The same things were measured in two ways. Each way mixes the same 8 hidden numbers, adds some noise and spreads widely along 5 directions of its own, which tell nothing about the thing.
(in the rows, 128 means zero)
Some things both ways: the first way, then the second way.
[152 117 136 134 125 121 168 161 106 106 129 136 152 113 135  73 164]
[157  82 118 142  83 138 148 152 121 119  70 120 176  98 137 145 161 155
  89 163 113 125]

[107 110 105  95 155  78 142 123 101 184 140 108 112 105 127 165 141]
[121  92  95 141 144 136 114 151 146 177 162 148 158 140 169 163 196 118
  98 123  93 109]

[128 158 106 100 138 107 140 138  84  97 197 116 140 120 126 172 108]
[139 147 147 138  97 142  94 152  79  94 115 114 136 131 117 138 149  52
 152 144 170 100]

[ 60 166 117 172 137 129 138 128 126 122 141 144 131  96 138 163 135]
[145 158 139 144 134 151  53 115 125 178  87 104 231 128 126 114 227 226
 169 141 172 114]

[136 136 128 118 126 105 155 132 150 118  85 107 101 104 109 123 146]
[164  97  87 131 162  96 136 133 137 171 134 149 135 166 130 140 122 116
 142 102 120 116]

[151 105 101 134 147 115 147  97 141 151 137 158  97 108 144 152 118]
[199  79 126 133 123 135 154 168  91 123 134 163 101  86 141 159 176 113
 115 121 106  92]

[ 27 183 209 176 158 155 160 158  91 115 136 145 132 105 122 107 172]
[122 101 126 167  96  88 117  98  88  66  66 114 196 162 136 117 134 122
 224 149  59  36]

[136  99 130 151 131 127 142 186 141 103 164 140 158  72 139  92 131]
[116  93 142 114  86  90 150 121 121 112 138 108 138 150 147 105 115  93
 129 105  86  97]

[159  82  84 133 122 150 135 165 185 106 153 134 138  90 100 139  81]
[167 127 106 130 126 114 144 150 119  87 184 201  57 144  82 166 165  84
 124 163 145  77]

[220 127  82 106 119  54 135 131 156 140  89  93 125 118 147  98 163]
[149 102 125 132 133 105 158 127 148 113 162 136  97 125 128 146 140 116
 110 121 130 134]

[233 146  86 128 125 131 190 170 171 104 107 120  95 149  97 121 128]
[146  69 145 160 114 156 122 173  91 150  75 133 185 139 130 162 144 160
 113 144 121 107]

[ 64 141 123 115 136 130 117 109  91 136 128 118 150 140 116 125 167]
[178 132  93 127 106 108 110 110 140 156 105 124 207 102 133 132 154 181
 135 159 129 100]

[165 183 134 128 148  85 172  98 114 105 131 136  80 101 196 141 144]
[147 147 126 146 136 111 119 137 101  89  66  82 164 126 150 111 148 134
 174 104 132 118]

[147 119 158 160 148  88 138 115 126 117 126 129  91  89 129 132 119]
[192  60  68 150 142  74 219  86 178  85 126 135 137  82 134 144 134 177
 105 135  75 153]

[147 105  92 103 125 139 117 118 147 116 117 111 133 145 105 121 134]
[ 57 183 137 106 118 119  35 130 111 187 142  83 222 215 157  75 173 131
 170  78 119  69]

[126 159 178 117 194 142 129  92  81 132 171 117  98 160 125 170 102]
[162 140 121 121 117 116 128 139 128 131 120 119 161 107 136 133 142 169
 109 129 139 116]

[148 141 135 169 154 124 153 134 142 130 120 131  95 122 121 138 125]
[112 150 146 139 160 114  93  98 152 162 166 102 198 142 149 125 162 214
 148 104 135 119]

[158  97  40 130 142 105 115 117 167 154 164 138 113 106 155 173 108]
[140 144 146 112 120 125 101 134 112 146 184 131 149 118 147 126 175 141
 131 106 123  82]

[164  97  67 134 140 116 154 173 185 133 204 162 118  54 144 184  66]
[161  92 106 145 131 122 163 142 166 117 124 152 120  95 136 162 203 176
  83 162 115 136]

[113 153 122 132 151 144 121 123 165 152 103 120 148 131 139 109 158]
[217 102 119 114 104  95 160 141 120 127 111 173 103 110 101 139 132 166
 132 151 129  79]

[129 151 148 166 168 135 154 134 161 149 111 126 100 111 116 158 106]
[144  93 129 141 154 121 127 135 141 168 118 139 165 149 136 135 175 213
 127 113 110 117]

[129 106 107 138 144 118 106  74 107 141 133 120 152 135 135 144 110]
[155 132 140 117 100 138 124 150  90 104 137 129 136 107 122 123 186 133
 121 124 132  97]

[132 161 154 112 161 127 103 104 131 135  97  78 153 154 128 107 147]
[146 149 116  99 112  67 141 114 142 121 128 114 138 160 118  94 100 156
 142 108 126 101]

Other things, the second way, with their names:
K205: [136 126 161 134 119 123 114 106 129 110 198 122 117  99 149 139 191 102
 149 120 123  97]
K150: [161  99  92 101 114 124 118 166 111 201 103 145 161 169 116 113 144 123
 103 106 136 115]
K239: [172 122  91 130 127 106 134 115 149 151  97 131 201 118 120 128 150 233
 115 146 123 121]
K212: [159 125 167 127 142  94 151  97 142 117 180  94 123  94 150 128  98 152
 138  82 138 140]
K452: [ 98 120 106 177 162 121 122 130 114  85 114 117 184 175 131 159 129 133
 152 132 114 121]
K542: [162 164 120 154 134  94 134 103 155  56 115 127 128 101 112 146 168 177
 162 178 156 113]
K894: [177 132 134 104 114  98 152 143 127 118 154 133  98 107 130 126 127 126
 108 110 137 111]
K562: [193 103 147 113 104 115 174 153 118 124 105 124 123  93 118 130 116 185
  86 119 146 136]
K102: [140 100 147 139 134 104 129 111 126 129 121 136 153 154 119 120 162 197
 165 120 108  92]
K715: [110 114  92 125 126  94 143 126 162 145  95  83 192 156 159 107 128 155
 103 104  97 149]
K593: [ 43 144 142 143 145  95  76  87 129 128 188  77 175 203 175 100 151  59
 205  71  91  89]
K871: [175  76 150 116 109 113 143 162 126 171  94 124 112 130 149 131 122 110
 118 107 129 118]
K30: [113 136 117 139 127 153  82 180 113 160  87 119 190 154 149 140 193 154
 114 135 132 105]
K803: [154  84  91 112 120  97 153 141 125 165 121 146 167 162 126 121 115 159
 103 103  90 106]
K94: [159 135 135 110 117 100 133 129 101 110 186 128  98 126 129 127 107  46
 144  95 137  98]
K78: [153 111 156 140 108 110 149 127 130 110 130 101 175  85 159 152  97 183
 105 132 113 118]
K101: [122 189 151 120 110  97 100  88 171 105 189  95 149  93 154 123 178 148
 141 147 149 108]
K544: [131 134  82 131 117 138 101 176 111 131  87 153 152 169 117 133 208 116
 121 151 131  92]
K151: [156 133 131 163 132 136 110 158  63  71 105 159 147 130 118 156 184 147
 175 152 107  49]
K972: [ 89 169 151 141 144 143  49 164 112 136 127 133 121 191 140 126 245 103
 183 123 148  70]
K716: [225  95  91 141 100  64 227 132 125  27  75 169 109  93  85 162  59 197
 109 187 102  97]
K558: [133 110 131 128 128 104 119 108 141 148 163 137 146 156 130 126 157 139
 150 121 113  92]
K527: [133  94 142 144 128 114 114 104 138 159 135  90 186 115 177 128 146 131
 154  99 105 119]
K528: [171 103 115 136 129 100 151 111 133 105 132 136 134 105 134 130 173 156
 144 124 102 106]
K839: [173 150 144 144 144 120 125 134 123  95  96 121 133 103 117 135 175 188
 153 137 166 125]
K546: [175  69 158 131 123  73 169  77 150 140 111  71 156  93 168 106  89 150
 162  77 103 147]
K783: [170 118 178  75 106 108 140 155 106 161 142 116  88 138 125  83 134 139
 119  56 147 116]
K875: [106 120 148 138 119 107 116  88 141 118 180 107 166 135 147 121 168 138
 154 117 101  99]
K23: [153 137  90 104 103 108 112 141 126 144 102 149 132 185  82 103 162 117
 138 140 158 101]
K381: [ 80 123 137 127 126  74 137  94 136  91 189 103 127 185 145 104 112  78
 162  82  87 100]
K812: [145 121 161  93 121  83 127  93 134 160 208  86 109 115 174  91 121  65
 156  45 120 116]
K623: [132  85 114 137 123 123 110 128 114 155  62 107 169 177 128  95 183 114
 168 101 125 129]
K180: [193  58 142 116 112  83 193 102 142 153 122  91 155  91 151 120  48 159
 103  82 110 157]
K398: [ 44 198 188 148 137 152  50 152  89  72 219 124 119 173 144 144 223  82
 165 124 137  56]
K242: [127 137 133 128 100 114 126 158  92  80 157 145 125 135 139 144 155 100
 129 138  91  53]
K250: [175 109 109 137 111  88 157 127 115 103 112 124 165 107 142 149  75 139
 130 136 100  93]
K448: [197   9 121 150  86 160 157 139 115 164  73 148 162  80 128 149 208 138
 102 156 108 131]
K332: [121 107 175 137 122 115 134 115 112 111 150  93 153 124 154 120 129 140
 138  88 107 120]
K128: [136 136 146 138 124  93 102 102 144 135 170 124 149 129 150 147 131 135
 167 139 124  78]
K367: [118 140 162 101 109 111 119 107 181 160 179  96 130 119 145 106 179 160
 100 113 154 147]
K827: [140 133 114 108 167  52 136  84 197 191 129  79 170 172 154  88  82 204
 148  63 133 158]
K385: [147 134 157 133 121  85 147 107 137  93 139  86 124 126 134 129  68 107
 149 110 158 140]
K545: [174 103 169 110  80 167 112 185 101 164 135 141  93 106 116 149 170  59
  85 141 198 129]
K726: [111 124 141 120 143 113 142 148 122 139 153  77 161 128 183 126  96 129
  92  57 103 146]
K788: [179 144 125 155 113 141 108 139 105  84 135 177 121 113  82 178 184 124
 152 204 174  80]
K141: [134 138 114 124  92  92 147 134 125  82 110 119 158 136 127 129 106 150
 114 152 105  90]
K877: [195  69 120 108 100 153 147 171 110 188  93 138 151 106 117 126 166 148
  66 116 150 147]
K517: [171 109 121 162 127 106 172 115 126  47 138 142 134  78 129 169 142 166
 127 164  98 101]
K499: [ 94 157 112 157 129 137  82 124 181 143 135 122 206 136 140 164 205 211
  98 191 141 120]
K518: [155 102 145 134 117 122 153 142 162 135 135 122 132  90 149 160 146 176
  73 146 135 144]
K416: [162  76 148 129 110 120 167 133 122 125 115  98 149  87 154 129 133 143
 100 101 112 148]
K690: [125 129 131 130 132 159 103 189 117 144 161 160 100 150 122 163 207  91
  92 136 159 114]
K421: [172 109 120 130 119  87 146  81 175 138 166 130 137 106 123 138 128 139
 131 144 143 131]
K704: [118 159 109 159 121 139 111 158  89  38 101 139 128 144 109 145 212  99
 151 166 131  89]
K282: [187  73 132 121 141 121 163 158 141 176 106 138 126 109 142 135 157 198
  91 100 121 142]
K941: [129 175 115 128 104 110 112 144 125  62 146 155  93 151  96 139 182  90
 139 175 152  78]
K533: [ 95 165 149 132 132 155  71 142 127 143 183 124 150 155 124 143 197 110
 123 132 175 117]
K371: [108 176 115 135 156  99 108 114 158 107 177 109 139 140 150 133 169 139
 136 117 131 115]
K895: [153 108 172 138 137 123 140 146  98 114 146 115 129 104 158 143 132 147
 135  92 111 104]
K988: [142 170 105 153 135  74 115  62 169  68 147 116 157 110 131 132 166 154
 193 170 130  96]
K563: [199  76  65 106 114  85 138  94 164 215 123 150 177 138 119 114 127 145
 132 127 118 110]
K53: [145 134 152 101 101  93 126  94 134 150 162  74 170 111 152  95  99 128
 133  83 135 130]
K297: [121 108 137 150 148 156 103 148 147 170 133 125 184 127 154 157 212 195
 100 133 128 133]
K455: [193  74  77 137 104  85 167 117 112 112 119 172 148 137  94 152  81 107
 141 160  99  78]
K892: [142 118 123 149 133 112 140 117 135 122 106 100 207 123 139 146 100 208
 116 130 121 135]
K300: [174  79  82 154  86  91 184 145 106  60  51 142 154 127 111 156  81 119
 122 179  91  92]
K637: [169 105  92 150 150 120 142 128 167 122 117 159 109 121 109 153 220 156
 120 163 152 144]
K921: [140 122 209 131 125 128 116 133 106 132 148 100 137 118 144 127 133 171
 147  91 145 112]
K321: [137 125 135 140 160  97 156 135 155 111 180 141 111 137 131 169  98 172
  99 122 129 125]
K906: [236  55 108  97 104 100 207 158 143 168 138 158 109  61 145 150  99 165
  43 113 101 129]
K419: [ 83 132 180 115 133 132  89 147 116 167 190 114 137 184 147 119 154 121
 129  78 133 103]
K799: [154 119 128 128 143 100 141 125 157 133 178 136 108 111 156 149 152 130
 119 115 118 114]
K373: [155  55 136 157 148 107 186 121 144 107 120 130 125 126 129 151 127 167
 117 115 104 150]
K700: [205  72 130 137 118 136 163 177 124 155  96 158 129  89 129 173 133 174
  76 148 138 125]
K923: [124  87 145 141  94  87 140 117 108  93 126 126 141 155 145 127 113  94
 171 129  70  57]

Some of these things the first way, each followed by its name:
[ 99 114 151 130 181 123 124 104  96 175 140 118 140 121 150 134 130]
K906
[133  99 118 159 130 117 127 147 136 121 140 142 134 106 107 114 134]
K875
[218 130  90 119 145 144 151 126 136 126 148 127 124 179  91 147  98]
K78
[173 130 100 155 118  96 141 143 142 109 120 115 142 110 127 116 126]
K180
[171 145 155 136 174 131 145 101 156 149 115 132  93 131 128 144 108]
K282
[214  60  57 117 119 150 152 144 179 119 138 157 132 123 125 104 116]
K242
[126 143  65 112 126  58  84  94 100 149 135  77 172 132 150 150 147]
K53
[149 102 128 136 169 138 124 130 132 119 238 179  81 108 109 191  69]
K205
[143 175 201 137 159 135 146 129 147 104  95 108 101 125 113 105 137]
K827
[ 69 128 120 124 129  72 113 113  69 176 111 117 207 112 182  63 223]
K101
[129 106  79 157 120 179 156 103 162 121 114 158 135 132  80 163  80]
K151
[168 112  65 154 117  97 155 131 147 140 112 134 143 108 139 129 127]
K517
[146 164 156 153 143 105 141 129 135 106 155 153 104 108 123 136 129]
K546
[ 90 128 121 125 107  98 106 126 105 138  91  98 194 132  90  82 182]
K421
[107 164 118 147 139 121 149 148 137 118 161 143 146  84 155 146 121]
K542
[108 127 166 178 166 175 143 132 120 113 165 144 163 107 120 144  65]
K562
[170 125 101 117 130 117 175 192 135 133 127 119 139 121 126  88 170]
K499
[183 145 113 124 187 141  89  92 187 133 187 124 105 131 143 197  45]
K783
[178  99 106 106 119 103 120  99 119 107 119 122 123 139 119 106 141]
K94
[144 125 159 186 140 120 160 133 118 113 125 158 130  97 136 103 126]
K212
[167 112  97 119 151 112 101 150 157 133 201 130 146 101 134 148  94]
K367
[143 126 133  87 149 138 139 113 124 117 133 111 112 135 112 134 122]
K544
[115 163 106 111 150 115 146 109 111 179  98  90 169 151 115 144 139]
K700
[180 178 183 181 176  85 182 170 142 118 142 120  66  84 152 146 113]
K373
[186 142 112 111 169 113 155 155 134 147 184 126 120 123 139 157 104]
K518
[213  80 104 138 101 101 137 156 172  97  89 116 140 108 106  66 142]
K381
[211  62 119 135 101 111 175  92 103 116  49 122 155 140 107  59 139]
K726
[201 114 103 147 142 138 175 168 171 129 119 119 130 116 102 136  85]
K321
[153 131 153 171 139  88 173 193 139 100 165 175  70  61 167  92 177]
K448
[133 146 159 195 163 162 166 147 136 123 157 165 134 112 121 140  91]
K921
[141 141 101 105 152 132 123 131 115 136 147  85 170 146 123 146 111]
K141
[143 133  87 124 139 140 106  98 152 129 112  95 130 162  83 171  95]
K239
[168 122 112 104 114 150 160 152 171 114 119 150 155 120 105  84 141]
K871
[142 176 155 126 144 110 147 141  93 101 154 107 150 130 117 136 116]
K385
[ 77 132 169 133 134 161 124 111 103 104 153 157 142 133  75 124 125]
K988
[121 115 134 140 151 133 126 122 117 111 168 124 128 107 113 163  82]
K877
[131 170 144 110 140 106 118 108 139  96 137 105  99 119  97 164 110]
K623
